All rows are made from the same 11 directions, up to rounding. Whole rows:
-4  1  -2  14  13  -5  -16  21  -1  9  7  -13  -3  14  0  3  6  24  -6  8  -15  8  -7  -23
7  -8  -9  15  19  -12  5  9  -1  -8  8  -5  13  -7  8  -3  -11  28  -12  5  8  -6  -9  -6
23  5  0  -13  -3  -1  18  6  7  -3  5  18  10  15  -2  3  9  0  -4  13  -12  9  -1  -17
7  3  -14  -2  -2  0  -10  3  11  7  1  -21  -11  7  0  3  -6  -12  0  14  9  -14  10  0
16  -10  2  9  9  7  -1  -3  1  -8  -3  5  6  1  7  -2  -4  -1  -11  13  3  -5  0  4
-20  -4  -4  -14  -3  13  -5  -2  10  -3  -2  -9  -6  14  12  -2  -12  -10  9  17  9  5  14  2
25  -4  2  3  15  2  -5  3  14  -4  -1  -13  11  4  21  -6  -4  6  -10  11  0  -13  1  -4
3  3  -16  26  -3  -9  -8  9  -23  7  -3  3  0  -14  -11  9  -8  -5  -8  2  -7  14  -11  -3
-20  -12  -8  9  14  4  -9  -5  -1  -8  -4  -2  6  -5  12  -5  -21  1  2  13  17  1  4  12
4  -3  6  12  15  -3  4  9  2  -10  -6  -15  2  0  12  0  -9  13  -14  11  -13  1  -13  3
-10  -12  6  10  -13  9  1  13  -20  -2  -14  -2  -19  4  -2  1  -11  -1  -2  8  -3  19  -6  4
6  3  -4  2  0  -15  9  -3  -7  3  14  16  8  -14  -17  0  13  16  1  -24  8  -9  -6  -6
-6  13  -2  -5  -9  -3  4  12  -2  5  14  -7  10  3  8  3  4  17  -5  -10  -17  17  -4  -25
10  -4  1  16  -6  -1  -14  -8  -17  8  1  5  2  -22  -7  -3  7  1  -2  -27  11  -10  -2  7

Rows cut short, each followed by the rest of it:
-4  -4  -4  23  7  6  -21  -8  -10  1  -8  -1  0  -11  -2  3  -6  -14  -6  6  0  0 => -1  13
3  -1  -22  -1  -1  -1  3  1  4  -2  5  9  -5  11  -15  9  -7  -15  -1  29  10  1 => 8  -3
-13  10  -3  4  10  -23  7  4  0  3  -11  -18  -6  -17  -4  1  -10  1  9  -8  -6  -6 => -13  15
5  -3  6  3  23  -4  10  -8  8  -13  -10  20  12  3  -2  0  0  -7  -1  20  -9  1 => -7  12
-17  -4  -9  4  -10  7  20  -10  -1  -22  13  -4  -10  -6  -11  9  -13  1  -22  8  12  -5 => -1  13
-15  0  -7  -4  18  -7  -2  -8  15  -4  1  -6  2  0  1  -2  -8  -2  8  10  12  -13 => 4  12
6  -16  17  6  -6  11  -4  11  -13  -1  -2  -6  -1  1  18  -11  0  26  -6  -15  3  5 => -3  -8
-2  3  -10  17  -1  -9  11  -4  -12  -10  2  -2  3  -22  -7  6  -13  -1  -16  -3  1  -1 => -12  12
9  7  -5  -6  -8  4  5  7  2  2  0  9  0  15  -4  8  3  -12  -2  18  -15  16 => 2  -13
15  -11  7  14  10  -7  10  7  -15  -4  -14  30  -1  3  -16  2  4  1  0  13  -10  13 => -14  3
-13  6  -16  -16  2  -3  -7  -9  20  5  13  -12  -2  2  -2  -1  -2  -5  12  0  22  -20 => 17  1
-12  -17  -4  2  -4  13  3  -14  -9  -14  -7  15  1  -7  4  -5  -19  -14  2  10  23  3 => 8  21
19  -10  5  -2  -1  -2  5  -2  -2  -1  -19  1  -6  -6  4  -7  -8  -13  9  2  12  -11 => 1  18
37  5  -3  -11  -11  -2  4  2  2  10  9  17  8  5  -9  1  18  -4  2  -6  1  -5 => 6  -18
-1  -16  10  3  10  8  -15  5  -8  5  -6  18  10  10  11  -11  4  12  12  2  2  13 => 4  -9
10  2  5  -2  -4  -8  11  13  -13  3  -19  6  7  -6  11  -4  -9  -4  10  -1  -15  21 => -10  0
15  -11  8  -5  -9  10  -2  6  2  4  7  4  -19  20  -14  0  17  8  -2  2  9  -9 => 8  -11
-9  -8  -17  11  2  -9  -14  11  -18  13  -20  2  -7  -7  -2  -3  -21  -15  22  11  13  13 => 2  9
-9  0  1  -5  -20  12  3  17  -3  -2  -5  -26  -18  13  13  3  -14  -1  -7  12  -9  15 => 1  -7
-16  0  -5  1  -19  4  9  -14  -12  -8  2  -2  -7  -22  -6  2  -11  -11  -4  -18  15  -5 => 2  19
19  16  -22  6  -6  -17  -8  7  0  18  9  -13  -2  -9  -14  9  5  -7  -1  -6  1  -11 => 0  -11
0  9  20  6  5  -2  -6  5  2  8  -16  -6  -18  11  -13  7  18  -10  2  3  -34  6 => -13  4
-35  6  8  -2  22  -7  4  -1  9  -8  2  -2  11  3  8  -1  -2  19  4  1  -17  11 => -10  0
16  -1  8  10  -3  7  -10  10  -10  6  -10  -1  1  4  8  0  3  -4  -5  4  -17  14 => -5  -8
-34  -1  -2  12  27  2  -18  -6  12  -6  -8  -15  -5  6  4  3  -12  -7  1  25  -5  -1 => -1  17
5  8  7  14  -3  -3  -7  11  -12  7  -16  -15  0  -9  11  2  -5  -6  -4  -5  -25  15 => -14  1
6  5  -14  -2  -13  -9  5  -5  -7  4  1  -3  2  -21  -3  -1  -10  -10  4  -15  17  -9 => 3  9
-20  5  9  -14  -23  16  -6  -4  7  4  2  -24  -23  9  1  2  4  -9  2  -10  0  -3 => 11  3
-10  -4  -10  13  2  4  5  -5  -3  -16  11  -12  6  -13  9  2  -17  10  -22  2  9  -5 => -3  6
-1  -6  9  4  -3  -8  9  -5  -14  -3  -12  4  0  -23  1  -8  -6  3  7  -23  8  -4 => -9  19
-13  2  -1  -1  4  -14  13  -2  5  -3  7  0  -15  -1  -24  5  8  10  1  -5  5  -13 => -6  7
3  6  8  0  4  -10  6  6  1  0  -23  -17  -5  -8  12  -3  -11  -11  7  1  -14  2 => -11  16
-18  11  -6  -6  -16  -11  13  0  -2  0  5  -22  -12  -17  -5  3  -8  2  1  -21  6  -7 => -4  9
-14  -8  2  14  12  -7  -9  4  -6  4  -4  -2  -15  1  -16  1  3  9  4  1  3  -4 => -6  6
-12  3  2  -15  7  -1  2  -8  23  -1  9  -2  -14  17  -16  4  13  -1  6  8  5  -17 => 8  2
25  1  -6  -1  2  -18  7  3  -5  8  -10  13  4  -11  -9  -2  1  -9  13  -5  6  -7 => -4  5
17  1  -3  -5  -13  -4  21  17  2  -6  2  -23  -8  1  10  0  -11  12  -13  2  0  -4 => -5  -7
-13  -9  -12  -13  -7  5  19  -2  -2  -12  8  27  2  11  -9  2  -9  -2  4  19  16  14 => 8  -3
4  -12  4  9  31  -5  -6  -7  14  -8  4  0  8  0  2  -6  3  18  -4  6  12  -23 => -2  7
21  4  -11  14  5  -28  8  11  -8  7  -2  -11  -3  -22  -11  1  -4  11  -2  -14  7  -17 => -14  4
-3  3  -4  -3  -9  2  5  3  -3  0  14  9  0  7  -10  5  8  7  -6  -1  -2  8 => 1  -15
-2  -10  5  11  19  -1  -4  -4  6  -8  -5  -1  -5  3  -4  -1  -1  3  -4  13  4  -11 => -4  12
11  11  0  10  -9  7  -12  6  -4  6  5  -15  4  0  8  7  4  -3  -17  -2  -21  9 => -4  -15
-3  6  -25  0  14  -16  -9  -2  13  8  -2  -11  -6  -2  -11  4  -10  -17  13  17  16  -17 => 7  10
18  2  -10  -5  7  -7  -7  9  13  9  -11  -17  -6  8  7  -1  -8  -14  10  19  5  -10 => 6  1
-3  18  4  -7  -12  -9  4  -5  -3  8  0  -6  4  -17  0  1  7  -6  7  -29  -11  1 => -5  2
4  -8  12  -14  3  7  -6  -6  10  1  -5  -10  8  -2  26  -16  -2  5  13  -14  15  -14 => 11  6
8  3  -5  11  -4  -11  14  5  -8  -5  -9  -9  -12  -12  -11  7  -10  -8  -10  5  -5  -3 => -13  13
-3  1  -13  12  10  -11  6  5  -3  -5  1  3  0  -1  -11  8  -9  0  -8  17  -4  4 => -8  1
22  -9  -6  4  11  5  -2  -2  5  -4  4  25  8  15  -9  3  7  -6  -6  26  3  0 => 5  -8
-1  0  -17  6  -7  12  -13  -19  -8  -1  12  17  22  -15  5  0  -6  -14  -6  -5  17  2 => 13  1
-3  3  6  -6  -1  21  -23  -8  5  7  9  12  15  15  11  -2  15  -6  2  0  -9  12 => 14  -18
10  4  -10  3  12  -17  -5  14  5  8  0  -23  9  -8  17  -6  -10  15  3  -4  3  -8 => -4  -8
-12  -1  -1  -6  0  -15  7  5  -11  6  -12  9  2  -12  0  -8  -8  3  24  -14  6  9 => -4  7
6  -1  11  2  -27  29  -13  -12  -7  -1  8  -10  -4  -5  10  0  7  -9  -18  -19  2  -3 => 10  -1
-10  2  1  5  5  2  -27  -12  -5  14  -4  1  9  -14  6  -7  5  -7  15  -21  6  -4 => 7  6
11  4  6  -5  -6  7  15  -17  4  -14  8  11  13  -9  1  1  5  -5  -15  -9  -1  -7 => -1  6
12  -3  16  9  3  2  9  9  -7  -7  -10  -1  2  1  10  -1  -1  9  -12  3  -20  11 => -15  -1
-18  1  0  8  3  7  -14  3  1  -1  9  -26  4  -3  19  -2  -7  16  -11  -7  -1  0 => 1  -6
14  -3  11  -1  0  -7  15  -2  1  -5  5  5  -4  -6  -11  -2  13  15  -6  -17  4  -16 => -7  3
-11  -6  3  -3  -6  4  -2  5  3  2  2  -10  -23  12  -10  2  3  5  2  3  8  -6 => 5  0
-15  8  4  23  13  2  -23  -10  -7  5  10  8  10  -8  -11  7  17  6  -10  -12  -19  6 => -8  -5
-6  -18  -10  15  16  1  -3  3  -7  -11  -6  5  7  -2  10  -4  -23  5  -3  22  15  5 => -1  8
14  -3  -4  -9  14  -11  3  6  13  4  -1  2  3  9  0  -5  2  7  12  9  9  -12 => 4  -5
19  2  -17  4  -2  -13  9  18  -2  1  7  -18  6  -6  11  -1  -14  16  -9  2  7  -4 => -4  -14
-15  -7  2  15  14  5  -23  -7  -5  4  8  7  7  -3  -1  -3  8  13  0  -8  5  -1 => 2  -3
-2  14  6  0  18  -16  1  1  13  3  -10  -9  0  0  -3  3  5  -5  6  4  -21  -4 => -11  7
1  -6  -6  0  -2  11  -3  -18  5  -8  7  6  2  -5  -2  0  -3  -11  -6  2  21  -15 => 12  12
-17  -1  -9  3  -14  7  -21  4  -2  12  6  -29  -20  1  -1  1  -4  -1  2  -8  15  -9 => 12  -2
17  -14  1  5  0  2  -2  5  -3  2  1  9  -13  11  -15  0  9  5  -1  7  13  -10 => 3  -3
